The rows come from 6 hidden closed curves, with some noise, and rows from the same curve form a group. Each curve winds through 8 dimensions. The rows are also pushed far along 5 directions, which tell nothing about the answers.
In the rows, 128 means zero.
Known rows, each followed by its group:
[146  93 126 108 103 142 123 113 105 147 103 126 170 124 149  78 126  91
 151 131] : (1)
[120  66  86 156 130 138 106 153  97 166 141  86 131  84 158 129 128 154
 153 106] : (2)
[131  99  74 140 121 148 144 133 111 185 156  88 133 103 135 142 102 138
 155  97] : (5)
[ 88 179  92 146 103 152 179 123 116 159 138 105 130 143  99 128 115 123
 131 124] : (0)
[ 97 203  56 131 111 131 184 112  74 153 169 145  60 139 112 154 135 172
 123 131] : (5)
[143  79 108 133 123 117 149 138 113 151 123  92 111 168 108 161  74 122
  73 123] : (1)
[ 92 124 105 151 116 116 143 157 160 121 138 142 113 138  92 133 154 172
 154  98] : (5)
[127 105  80  96  98 134 145 112 115 166 134 112 125 105 136 128  83 153
 124 104] : (3)
[149 113 219 180 171 117  71 181 207  52 111 145 136 143 120 122 205 119
 138 136] : (5)
[126  91  41 155 100 153 152 136  84 203 136  63 118  79 145 132  89 147
 127  93] : (2)
[122  46 149 118 108 121  98 171 191 114 139 100 155 112 150 134 101 179
 143  88] : (5)
[107  77  80 100  92 134 168 153  94 172 158  89  91 145 143 145  76 151
  98 110] : (0)
[128 172  98 150 101 145 135 103  96 131 104 159 145 109 119  63 185 109
 190 124] : (1)
[171 141 135 153 147 107  97 119  98 114 141 164  98 117 144 114 192 119
 135 162] : (2)
[116 153  87  87 117 146 157 104  95 191 157 115 144 109 155 117  87 138
 125 126] : (4)
[ 98 157 142  93 125 164 153  97 167 144 143 105 193 124 136 144  93 101
 170 139] : (4)
[148 110 139 152 129 122 105 160  97  92 124 133  95 135 155 119 167 149
 134 129] : (3)
[123 181 114 130 145 121 144  98 136 140 135 157 104 144  76 143 140 132
 120 123] : (4)
[116 165  45 160  87 136 186 131 102 145 138 107  89 120 110 147 111 187
 151  85] : (0)
[106 101 124  98 131 153 161 140 206 137 109 100 195  86 147 135  90  86
 171 112] : (0)
[ 97 164 139 123 132 145 133 129 149 129 153 121 150 118 136 136 126 138
 158 130] : (2)
[140 164 146 146 124 119 105  89 127  99 104 176 160 113 117  84 187 103
 185 151] : (1)
[169 136 124 191 137 123  96 144 127 111 116 137 123  67 153  92 198 110
 161 135] : (0)
[121 103  43 146 116 131 137 139 101 188 166  95  87  71 137 151 109 189
 131  84] : (4)
[133 114  57 115  93 129 173  99  69 166 151  92  83 121 136 180  62 141
 107 134] : (4)
[ 97 153  63 127 110 139 172 112  89 159 121 121  88 131  93 150  95 150
 107 100] : (5)
[ 87 117 133 155 140 160 123 179 158 131 136 102 174  85 165 111 154 114
 183 115] : (1)
[139 151 147 162 131 150 114 145 146 114 128 117 123 132 115 115 160 134
 146 102] : (3)
[156 110 162 170 139 102  88 165 144 112 149 121  72 155 105 143 149 170
  60 126] : (3)
[209 143 147 105 143 117  92  82  73 130 133 158  90 149 135 114 140 122
  88 145] : (4)
[116 155 115 107 119 121 149 101  97 122 125 157 110 146 112 136 118 109
 123 142] : (5)
[191 148 104 134 147 119 117  70  37 154 106 157  89 138 117 108 155  79
  95 164] : (2)
[164 104 155 141 133 149 116 141 140 132 115 100 155 125 149 106 141  83
 135 134] : (0)
[127 154 141  94 136 160 136 101 140 138 117 127 158 129 123 117 115  95
 148 116] : (3)
[149 201 157 123 153 128 111  92  81 101 117 176 113 128 149 107 177  99
 113 183] : (3)
[ 91  98 151  75 131 132 142 117 176 127 107 134 191 143 118 134  85  93
 144 133] : (5)
[159 100 158 122 140 127  89 124 130 131 162 117  92 148 118 156 124 143
 100 120] : (4)
[ 98 110 188 182 156 114  87 190 173  85 129 137 136 153 111 113 195 134
 141 130] : (0)
[188 118 173 140 145 125 103 141 133  81  89 148 131 153 133 103 159 103
 127 122] : (1)
[140  82 146 156 148 102 103 174 132  85 114 151 126 106 170 111 190 120
 160 153] : (2)
[139  72 128 177 137 110  86 198 105 101 161 120  60 119 156 144 172 183
 120 113] : (5)
[159  39 146 135 152 125  68 175 126 146 173  98 104 124 164 137 147 167
 120 112] : (4)
[ 57 112 125 131 130 141 151 172 181 141 155  98 143 121 123 159 106 142
 134 114] : (5)
[177 114  87 125 111 147 136  91  57 185 122  90 115 125 139 119  91 107
  95 129] : (2)
[139 108 133  91  90 143 135  98 123 161 131 107 150 173 104 113  73 126
 102 111] : (1)
[106 128 122 172 141 127 144 178 154 100 122 133 135 130 127 129 172 133
 169 120] : (1)
[219 126 131 137 124 136 117 112  63 151 147 101  90 152 160 122 130 112
  80 156] : (3)
[142 133 143 120 128 101 124 125 146 128 164 138  83 175  88 159 112 165
  76 124] : (2)
[ 93 209  91 116 120 141 165 112 114 158 154 147 131 122 121 113 134 153
 147 120] : (4)
[137 239 127 125 141 127 136  68  79 119 112 177 115 117 132 111 163 105
 107 184] : (3)
[126 158  71 163 108 116 136 135  96 124 135 170  85 105 117  97 190 170
 169 103] : (1)
[164  60 164  74 115 105 103 121 111 127 134 132 123 176 141 127  85 123
  79 142] : (1)
[136  88 109 142 142 118 116 154 147 143 133 119 103  96 127 137 133 137
 113 103] : (0)
[144 192 109 164 126 128 157 122 115 118 138 135 117 133 125 131 155 136
 150 138] : (4)
[157 178  74 126  98 131 172  81  74 146 124 120 129  99 157 130 102 120
 141 152] : (0)
[189 113 126 109 117 148 116  89  70 159 105 108 144 128 156  92 113  82
 112 143] : (2)
[ 97 147 174 116 148 120 125 124 161  83 124 144 161 146 126 154 124 121
 149 151] : (2)
[149  71 153 145 173 126  97 160 163 128 118 109 133 121 129 144 138 117
 109 119] : (5)
[170 154 128 139 147  93 106 112  90  97 140 183  49 156 100 140 178 159
 110 134] : (4)
[113 155  95 183 155 139 128 151 116 140 127 136 105 113 103 115 191 141
 156 104] : (4)
[162 195 100 117 112 141 148  81  77 134 117 140 103  95 160 115 134 121
 110 161] : (5)
[107 100  95 138 123 148 126 147 110 141 124 107 171  63 187 107 137 132
 198 119] : (1)
[130 103 135 120 120 114 129 132 144 113 127 133 134 133 128 140 112 122
 131 133] : (5)
[117 186 145  87 117 130 163  94 161 126 124 124 166 159 103 146  57 133
 104 120] : (4)
[ 86 154 146 117 130 114 149 128 176 124 164 126 126 166  87 178  95 153
 109 131] : (2)
[171  82 145 122 134 117 101 125 138 106  81 147 171  90 165  84 157  84
 161 142] : (2)
[ 62 100 130 117 109 144 139 161 192 126 124 107 184 114 128 121 114 151
 174  99] : (3)
[121 216 111 106 138 145 182  81 119 154 123 121 160 138 119 142  85  90
 115 149] : (4)
[132 132 112 120 109 111 131 123 114 133 138 157  72 160  86 121 138 161
 100 105] : (0)
[ 92 118 143  74  96 161 157 110 163 146 107  97 210 136 136 111  61  94
 145 122] : (2)
[101  90 106 149 123 104 131 140 130 124 114 133 135 122 114 132 135 130
 145 132] : (1)
[ 70 198 121 161 127 148 140 141 176 130 144 120 156  90 122 125 150 157
 159 122] : (3)
[145 136 113 163 131 150 143 147 150 129 114 112 134 101 133 114 157 103
 163 112] : (0)
[ 62 205 100 122 118 129 191 111 140 113 123 157 148 123 115 142 131 115
 170 152] : (2)
[150 102 143  76 110 137 147 112 122 132 126  87 126 161 136 169  32 115
  72 125] : (3)
[ 95 151 122 142 117 116 146 132 163 102 119 126 142 115 111 151 107 157
 143 112] : (0)
[ 54 105 108 151 106 131 152 162 185 131 110 104 204  95 128 115 122 131
 192 115] : (0)
[106 162 100 151 152 141 158 140 147 149 128 108 160  89 139 141 123 120
 149 123] : (4)
[ 96 164 159 128 147 123 122 120 147  93 132 153 153 137 122 143 146 127
 161 149] : (2)
[139 128 137 137 140 115 127 119 147  92  75 143 172  87 153 115 140  89
 151 160] : (3)
[156  71 131  98 103 115 141 132  95 131 126  97  96 180 134 157  56 132
  57 134] : (3)
[130 105  53 140 103 129 169 138 117 149 120  97 133  88 152 147  87 157
 150  99] : (1)
[174 147 176  49 133 152 127  79 134 123  98 147 181 169 134  98  88  77
 117 129] : (1)
[ 73 106 108 121 138 124 146 144 160 130 117 137 146 125 103 143 119 128
 152 109] : (5)
[ 51 116 142 108 141 140 159 155 204 121 129 113 171 163  88 169  89 143
 145 101] : (5)
[195  77 144 168 118  94  72 135  72 138 131 123  81 156 122  95 154 136
  66 141] : (0)
[126 110 136 122 154 150 112 142 154 130 121 124 157  94 147 115 151 111
 169 109] : (3)
[116 116 163 129 141 115 109 157 157  99 138 141 130 120 148 132 149 127
 123 151] : (3)
[153 145  88 129 100 126 154  98  92 133 104 137 126 127 126 109 127 131
 148 124] : (0)
[139 134 217 135 171 124  74 159 201  70 126 176 148 167 102 104 201 136
 157 110] : (1)

New rows, each followed by its group:
[188 120 167 106 135 120  86  83 112 132 110 132 157 133 141 101 112 102
 104 149] : (0)
[ 94 116 116 143 142 141 136 165 128 129 119 139 152 121 139 102 172 112
 174 123] : (1)
[167 154 194  87 164 136 114  85 130  98 116 148 169 174 127 143 109  70
 135 156] : (5)
[167 134 125 160 128 126  95  93  70 128 115 135 133  99 147  99 166 100
 155 160] : (1)
[146 137  62 149 126 118 144 124  48 127 126 149  73 110 143 135 157 155
 152 123] : (5)
[109  52  70 157 125 133 115 165  83 173 138  79 123  64 175 134 115 146
 142 112] : (1)
[169 145 148 135 157 131  79 106  72 106 114 181 110 114 143  87 199  91
 156 142] : (5)
[133  62 147 115 132 119 108 131 166 124 102 124 164 129 119 121 116 111
 138 117] : (4)
[181  71 110 132 135 123 113 138 117 158 130 103  94 105 139 135 109 119
  88 110] : (0)
[164 197 116 133 126 114 135 113  68 141 155 163  73 168 118 104 158 160
  91 131] : (4)
[ 95 166 164 112 151 114 134 117 159  86 110 182 123 193  59 143 145 115
 126 127] : (5)
[108 153 147  77 108 147 148  85 165 150 133  94 183 141 114 148  32 128
 109 116] : (0)
[ 86 101 165 129 155 135 109 178 175 108 131 129 140 163 102 135 139 152
 135  92] : (1)
[161 178 172  81 147 153 111  65 101 124 129 159 163 138 152 100 152  69
 155 174] : (4)
[129 172  88 145 117 123 154 124  92 160 151 142  94 138 116 108 152 139
 116 131] : (4)
[111 218 136  87 127 142 150  62 137 131 140 158 129 154  79 145 105 126
 125 128] : (4)
[119 118  76 156 122 122 124 149  65 168 161 129  68 106 139 112 161 157
 114 125] : (0)
[ 73  83 160  94 137 138 124 147 197 108  98 114 195 119 127 141  85 112
 152 109] : (5)
[131 128 160 137 112 105 108 147 158  69 129 159 103 164 101 129 154 181
 136 107] : (5)
[123 128 132  77 130 107 149 111 156 141 150 122 124 168 101 175  50 161
  76 115] : (4)
[182 149 152  94 151 150 114  76  59 151 136 143 134 166 138 109 135  61
 126 160] : (5)
[101 111 151 108 131 118 136 161 161 147 165 112 129 176 111 143  94 154
  81 116] : (4)
[139  71 144  90 148 126 107 125 147 157 137 107 118 150 111 158  73 132
  68 109] : (5)
[122 134 155 122 137 127 122 138 154 135 136 138 158 134 132 101 145 110
 131 139] : (4)
[ 53 166 149 174 160 136 121 163 208 108 114 135 174  92 107 120 176 137
 159 128] : (3)
[185 169  99 146 125 108 116  87  61 142 132 171  50 160  80 111 164 143
  92 120] : (1)
[120 138  92 119 127 108 169 111 130 147 125 108 102 142 103 184  60 148
  59 135] : (3)
[ 93 148  96  94 118 143 158 123 127 181 168 108 139 124 134 136  82 160
 122 109] : (4)
[130 141 104 169 129 132 113 123 118 139 138 137 143  80 140 101 180 131
 183 131] : (1)
[153 123 173  84 153 124 112  86 156 133 122 142 156 148 114 133 109  81
 108 152] : (4)
[152  83 154 111 150 114 115 141 104 126 123 123 124 157 151 138 111 102
  86 154] : (4)
[132 149 125 102 127 134 146 102 129 128 118 140 110 145  97 140 105 109
 109 114] : (3)
[140 118 104 138 140 149 125 115 124 169 120 119 155  99 132 101 146  99
 154 121] : (4)
[166 119 160 105 149 122  94 101  82 105 101 174 136 124 157  97 160  64
 139 167] : (5)
[137 118 141  98 123 137 127 129 149 158 131 112 196 102 175  91 101 111
 138 132] : (4)
[111  99 130 146 117 114 143 145 166 116 111 107 137 164  83 158  92 141
 113 105] : (1)
[ 94 183  63 187 134 117 153 134 122 135 148 161  72  99  82 138 195 162
 165 110] : (4)
[163 107 211  84 123 112  82  85 151 123 116 145 185 171 120  88 108  91
  96 161] : (0)
[175 116 180 135 175 106  80 129 150 107 131 158 102 164  96 133 165 124
  96 130] : (4)
[ 96 144 101 144 112 120 141 103 131 118  96 157 174  90 121  98 157 104
 196 144] : (1)
[129 119 177 114 135 119 111 136 165 123 145 115 132 147 129 148 102 127
  74 149] : (3)
[175  26 154 126 156 112  66 145 145 125 108 119 141 101 151 121 129 116
 121 115] : (4)
[130 163 102 143 119 148 123 123 118 136 125 143 116  84 144  91 183 145
 152 126] : (5)
[119 168 101  69 137 150 161  54  95 166  99 149 160 115 120 121  91  61
 128 147] : (5)
[120  98  95 157 110 154 128 147 151 133 106 102 197  31 188  93 146 110
 223 117] : (5)
[141 138 165  59 101 137 162 101 167 122 108 115 169 173 123 130  51  97
  93 132] : (2)
[140 171 125 120 153 123 150 107 130 145 134 129 117 162  93 153 102 128
  86 127] : (4)
[ 83 127 159  73 113 155 137 125 207 136 130 108 194 122 136 127  86 133
 134 121] : (5)
[171 146 136  85 120 156 140  80 120 134  92 131 155 131 133 103 105  71
 134 127] : (0)
[129 155  82  89 109 125 176 103 111 141 113 143 126  96 155 121 102 112
 126 139] : (2)
[176  61 149 105 104 130 103 154 112 134 154  98 115 144 178 118 112 142
 112 125] : (0)
[112  71 171 100 124 143 114 167 158 113 128 114 160 138 162 112 127 105
 144 126] : (0)
[192  95 187  82 157 113  84 102 120 131 133 138  88 195 100 147  96 120
  32 133] : (5)
[150 108 125 113 143 136 101 131 100 158 153 126 130 107 170 108 146 134
 139 130] : (4)
[ 96 141 140 169 142 102 133 170 196  97 149 123  95 144  79 181 125 180
 107 101] : (0)
[ 72 166 118 188 143 101 125 173 178 102 145 136  82 127  75 168 152 217
  97 104] : (3)
[147 154 120  72 124 140 139  66 108 165 138 125 140 125 129 134  73 114
 108 132] : (4)
[122 177  90  83 115 168 171  87 120 157 104 138 178 104 141  98 102 102
 169 108] : (1)
[143 139 117  99  95 147 156  80 105 135 122 107 156 132 141 139  78 104
 145 143] : (4)
[143 101 203 141 153 117  85 162 207  60 115 131 159 115 149 141 145 121
 143 136] : (5)
[156 121 126 109 137 124 123  98 105 145 129 140 125 122 138 123 129  87
 117 160] : (4)
[110 165  60 120  84 161 188  86 102 157 116  98 175  72 159 127  87 107
 192 134] : (4)
[125 210 120 101 114 123 164 104 108 150 164 143  99 190  91 131  98 167
  77 119] : (4)
[ 61 141  98 110 127 174 169 130 147 154 129  93 203  88 158 139  94 110
 200 120] : (5)
[123 154 144 132 140 117 113 129 150 117 162 140  76 166  72 165 129 184
 102  95] : (4)
[165 144  90 136 116 119 117  78  66 165 113 145 132  99 135  82 142 117
 128 144] : (0)
[ 86  96 163 138 145 127 125 167 205  81 111 109 185 106 144 160 112 119
 169 124] : (4)
[167  58 120 166 111 109 102 156  95 131 114 115 126 123 155  92 159 125
 130 139] : (0)
[121 121 178 147 157 110 100 169 138 101 147 135  74 189 100 153 152 152
  62 136] : (3)
[108 125 133 120 116 141 131 139 160 163 163  75 138 131 130 155  73 166
  82 120] : (3)
[ 76 129 111 174 119 123 118 140 149 132 103 136 182  71 126  86 165 121
 182 128] : (0)
[140 139 179 113 126 132 109 103 138  80 121 145 138 163 116 135 139 116
 152 138] : (4)
[162 179 184 102 126 129 109  95 132 107 132 158  90 193  89 120 140 143
  66 136] : (5)
[158  95 182  82 128 135  99 107 164 125 115 137 185 142 142  95 124  89
 137 143] : (5)
[203 130 173  85 139  94 126 104 117 123 138 132 109 207 123 151  69 134
  35 150] : (4)
[165  78 111 165 146 133 102 167  69 134 148 105  87 129 165 133 161 150
 134 120] : (5)
[ 62 152 150 105 154 150 156 139 194 139 136 104 160 159  90 173  83 129
 107 115] : (3)
[ 68 252  86 116 130 167 196  74 114 158 110 146 161 126  88 119 124  92
 163 131] : (4)
[195 133 115 146 137 137 128 110  60 144 131 112  89 163 129 140 128 115
 101 134] : (5)
[109 148 172 140 160 123 108 149 151  90 135 166 121 179  96 124 188 142
 147 125] : (4)
[161 135 175 111 134 120 104 123  95  90 139 147  95 168 144 135 134 120
  97 157] : (5)
[112 140 119 123 121 120 142 119 130 109 118 153 132 122 124 129 133 112
 152 138] : (5)
[165  60 126  86 102 113 116 123 109 153 147 114 113 157 139 129  77 150
  84 117] : (1)
[167 111  90 129 121 111 127 114  40 139 134 147  62 136 138 129 135 123
 100 141] : (5)
[148  95 120 137 148 135 113 157 101 149 139 128 112 139 145 111 160 130
 128 121] : (1)
[152  74  83 113  92 158 154 142  92 182 140  60 107 126 155 136  65 136
 102  95] : (0)
[155 184 154 145 147 131 107 109 103 103 151 165  90 162 110 122 197 135
 146 144] : (4)
[184 159 119 120 128 108 127  85  71 111 105 174  92 133 127 115 142 101
 105 152] : (1)
[150 189 197  90 141 145 103  81 151 100 105 164 144 162 105 101 147  97
 103 146] : (5)
[ 90 168 105 135 108 128 156 111 148 118 101 160 160 106 103 101 150 112
 184 124] : (4)
